The rows of a group lie close to one hidden flat surface of 5 dimensions, which passes through zero. Surfaces can cross.
(in the rows, 128 means zero)
Known rows, each followed by its group:
[115 109 124 157  95  91 110 162 161 122 183 138  81]
Z_201
[107 175 133 178 124 112 138 147 153 104 169 109 137]
Z_847
[158 122 118  84 163 153  85 109 133 111 101  70 128]
Z_305
[107 186 121 159 123 139 130 152 130  91 136  98 186]
Z_847
[113 108 123 166 153 144  92  79 118 125 185 117  97]
Z_482
[ 80 135 103 113 191 145  64 152 129 131 111 154  84]
Z_847
[206 148 140 144 151 146 124 135 100 140  50 120 160]
Z_395
[ 91 101 130 154 146 141 117  82 109 146 171 145 105]
Z_482
[ 23 120 100 133 135 113  83 127 138 130 161 144 107]
Z_305
[186 122 121  80 132 153 133 160 113 116  61 119 155]
Z_395
[158 183 118 149 121 116 111 141 145  72 141  68 138]
Z_927
[126 174 106 144 123 138 103 135 107  94  94  95 175]
Z_847
[135  99  90 164 117 112  60  86  97 131 145 122  67]
Z_842
[133 159 113 134 143 145 125 124  95 117  94 110 155]
Z_201
[ 84 175 113 173 142 138 130 167 135  96 178 137 129]
Z_201
[151 111 104 149 135 134  82 104 123  95 159  86  97]
Z_482
[143 141  91  81 110 110 131  84 115 105 154  95  96]
Z_927
[188 151 141  80 164 181 182 125 111 116  89 102 174]
Z_305
[ 93 115  94 123  81  82  96 151 145 107 141 118 114]
Z_395
[145 158  99 135  90 108 138 187 131  71 165 123 112]
Z_842
[146 160 134 167  86  67 121 171 131 147 101 157 119]
Z_927
[175  86 103 135  86  87  80 134 116 126 117 121  90]
Z_201
[161 132 153 103 194 180 176  82 114 145 136 132 120]
Z_395
[104 197 127 137  98  91 167  93 128 119 150  95 167]
Z_482
[169  49  91 109 106 153  89 151  87 113  82 143 116]
Z_201
[121 187 166 137 136  91 156 100 152 147 136 106 137]
Z_201
[171 131 108  86 158 147 136 106 111 120 133 115  85]
Z_395
[172 135  88  98  74  79 133 140 114 102 124 125  91]
Z_927
[132 100 112  66 140 174 159 116 108 109 133 122 143]
Z_927
[120 159 140  97 106 128 189 189 163  93 128 118 178]
Z_842
[140  82 103 141 147 170  81  72 108  98 181  89 107]
Z_482
[106 140  99 134 135 134 114 124 107 115 135 126 120]
Z_305
[173 145 125 128 127 130 161 199 156  84 167 132  98]
Z_842
[126 184 150 116 151 144 160 129 161 102 144  78 177]
Z_927
[141  48 128 159  89 173 156  82  98 121 188 122 162]
Z_847
[108 120 137 150 152 127  99  55  94 182  93 138 136]
Z_842
[128 142 102 166 107 125 148 132  86 123 156 169 115]
Z_305
[ 98 100 146 140 167 167 132 120 133 146 152 150 119]
Z_482
[154  90 107 168 142 117  45  78 110 147 144 126  48]
Z_842
[117 161 107 132 126 114 105 124 123 107 127 111 125]
Z_305
[146 128 180  84 120 102 210 147 173 167 123 158 127]
Z_847
[ 78  56 117 113 120 149 114 127 117 130 141 146 126]
Z_395

New rows. What belongs after each?
[138 168 107 112  97 118 148  91 115  95 138  69 174]
Z_482
[139  65 141 106 166 169 118 122 138 135 142 135  97]
Z_842
[ 97 111 170 168 142 127 130 152 137 175  95 181 144]
Z_927
[101 128 105 141 114 122 110  90  86 140 119 129 137]
Z_842
[153  82  90 127 122 146  75  93  80 116  98 108 117]
Z_847
[146  75 134 122 131 123  85 143 174 115 146  89  94]
Z_842
[151 155 116  26 118 125 176 171 144  90 102 106 145]
Z_395
[103 117 126 102 120 141 152  92 108 143 128 137 154]
Z_482
[ 55 106 134 110 204 194 119 142 135 129 147 164 114]
Z_847
[153  68 185  87 202 192 143 131 167 158 129 140 102]
Z_842
[125 196 132 168 119  74 123 158 166 111 153 114 116]
Z_847
[156  58 106  72 155 190 117 132  93 122  88 139 131]
Z_395
[132 171 131 184 129  93 112  95 136 138 170 119  91]
Z_395
[160  93 140 114 113 109 141 113 133 155 140 146  98]
Z_847
[ 69 175 118 125 177 166 100 158 128 100 102 118 157]
Z_847
[ 88 142 158  94 178 160 154 157 144 138 110 152 143]
Z_847
[150 100 141 105 130  96 123 119 149 169 131 157  60]
Z_847
[107 196  86 142 126 118 121 130 101  90 128 124 134]
Z_305
[159 117 113 146 124 147 100 181 124  86 111 118 144]
Z_927
[130  89 110 135 162 163 116  90  82 151 135 161  98]
Z_842
[100 147 136 119 113 121 138 123 127 132 107 121 168]
Z_842
[ 50  92 131  84 110 135 156 162 152 120 142 146 161]
Z_395
[106 153 155 151 115  92 138 139 143 176 114 165 122]
Z_927
[133 100 173 118 146 112  77  95 194 160 110  86 123]
Z_842
[116  99 124 142  87 114 131 198 156 107 162 154  98]
Z_201
[130 102  82 165 117 142  73 157 101  87 149 141  90]
Z_201
[ 92 111 156  79 166 162 165 140 147 153 120 161 130]
Z_847
[138 107 135 145 110 134 145 112 126 125 159 120 140]
Z_847
[134 121  90  60  90 107 125 175 134  92 106 112 132]
Z_395
[140  84 112 154 160 154  74  70  84 157 136 152  62]
Z_842
[147  73 142 127 115 131 141 102 128 150 163 153  98]
Z_847
[151 180 101 182 136 102 120  90  77 147 123 157  91]
Z_842
[ 90 147 102 175 139 176  94 124 103  82 152  94 177]
Z_847
[136  50  83  81 136 159  88 109  97 112 136 127  80]
Z_395
[134 143 121 111 162 168 124 105 134  83 164  64 152]
Z_927
[136 170 125 129 147 148 182 127  83 144 127 172 133]
Z_842
[122 175 158 138 118  79 114 109 161 153  96  90 153]
Z_842
[119 121 119 170 116 109  97 123 123 136 149 130 110]
Z_395
[151 150 158 105 118  62 152 152 178 165 123 154  79]
Z_847
[ 99 135 101 100 166 197 173 119  69 114 122 160 165]
Z_305
[132 171 202 119 164 108 149 112 182 178  78 108 165]
Z_842
[149 117 160 181  74  65 130 155 162 161 150 147 108]
Z_305
[150 123 164  86 128  96 175 137 164 179 114 165  95]
Z_847
[134 200 113 156 102 106 125 155 126  84 104  82 188]
Z_847
[146 153 103 150 114  94  89 126 121 118 115 112 105]
Z_847
[173 126  80  90 125 119  97 118 116  97 140 103  66]
Z_395
[129 157 149 158 159 150 127 125 159 107 170  90 137]
Z_482
[140 199 145 165 140  93 128  85 120 173  94 129 131]
Z_842
[141 147 144 125 122 106 130 170 143 134 105 142 126]
Z_482
[103 137 108 127  91  86 138  97  97 153 120 158 121]
Z_482
[127 104 126 143 105 132 105 161 116 123  90 134 161]
Z_395
[123 166  97 173 118 109  74 131 119  95 135  96 122]
Z_847
[ 86 169 108 126 178 121  73 157 145 125 106 135  82]
Z_847
[197 156 114 103  85  77 118 121 109 131  55 101 140]
Z_847
[161 151 148 129  91  81 164 133 152 141 133 128 123]
Z_847
[144 144 109 180 122  81  61  75 110 157 115 112  86]
Z_842
[ 99 189 115 137 155 126 111 162 134  99 104 107 153]
Z_847
[105 114 118  64 126 121 166  60 110 158 151 138 107]
Z_927
[105 231 115 136 147  93 103 183 152 104  93 103 145]
Z_847
[139  77 113 117 135 181 118 150 108 103 117 136 134]
Z_927
[154 117  95 118 113 143 144 189 131  69 171 139  95]
Z_842
[113 135 159 175 156 157 110 165 145 122 115 131 165]
Z_927
[131 127 138 127 122 131 146 127 135 135 137 124 138]
Z_847
[130 190 126 161 112  98 120 144 142 105 130 102 141]
Z_847
[150 189 122 129 110 101 146 132 144  91 134  75 161]
Z_482
[131  83 145 115 128 152 162 112 130 146 145 147 137]
Z_847
[166 108 132 161 107 138  94 164 102 123  48 132 177]
Z_395
[122 208 153 133 127 105 179 136 137 148  96 132 177]
Z_842
[122 154 142 132 147 137 132 106 148 114 146 100 146]
Z_927
[147  73 147  75 125 137 164 110 122 165 109 159 118]
Z_847
[135 117 168 127 151 111  85  93 168 174 103 100 118]
Z_842
[118  74 143 155 153 131  93 177 137 176 108 208  60]
Z_482
[126 127  97 164 121 132  76 113  99 107 139 110 118]
Z_847
[128 109 146  95 130 145 149 166 163 113 132 123 143]
Z_842
[107 177 145 113 140 143 160 157 136 120 103 115 188]
Z_847
[113 132 120 151 145 149 120  66 118 109 189  94 134]
Z_482
[100  99 119 131 169 118  79 131 147 149 164 161  27]
Z_847
[171 136 151 184 138 140 109 124 102 151  80 128 157]
Z_395
[ 90 138 106 164  85  77  67  70 106 139 101  98 147]
Z_842
[140  45 130 103 121 141  78 157 181  95 165  90  96]
Z_842
[150 136 118 166  90  87 115 122 129 123 162 111 101]
Z_847
[170 185 133 167  89  94 180 153 125 133 127 139 142]
Z_305
[131 102 182  99 185 165 147 106 165 174 104 127 135]
Z_842
[127 127 137 147 112 141 158 119 122 115 152 118 166]
Z_847
[141  27 162  78 110 110 139  83 161 179 137 139  91]
Z_201
[128  75 160  74 174 198 181 169 158 130 138 149 147]
Z_842
[146 157 100 168  78  63  72 148 136 108 131 105  98]
Z_395
[193 144 100 138  78 103 115 104  88 108  76  82 173]
Z_847
[112 208 132 143  87  72 157 121 140 120 136 104 155]
Z_482
[128 183 131 101  91  45 165 105 135 156 127 146 105]
Z_927
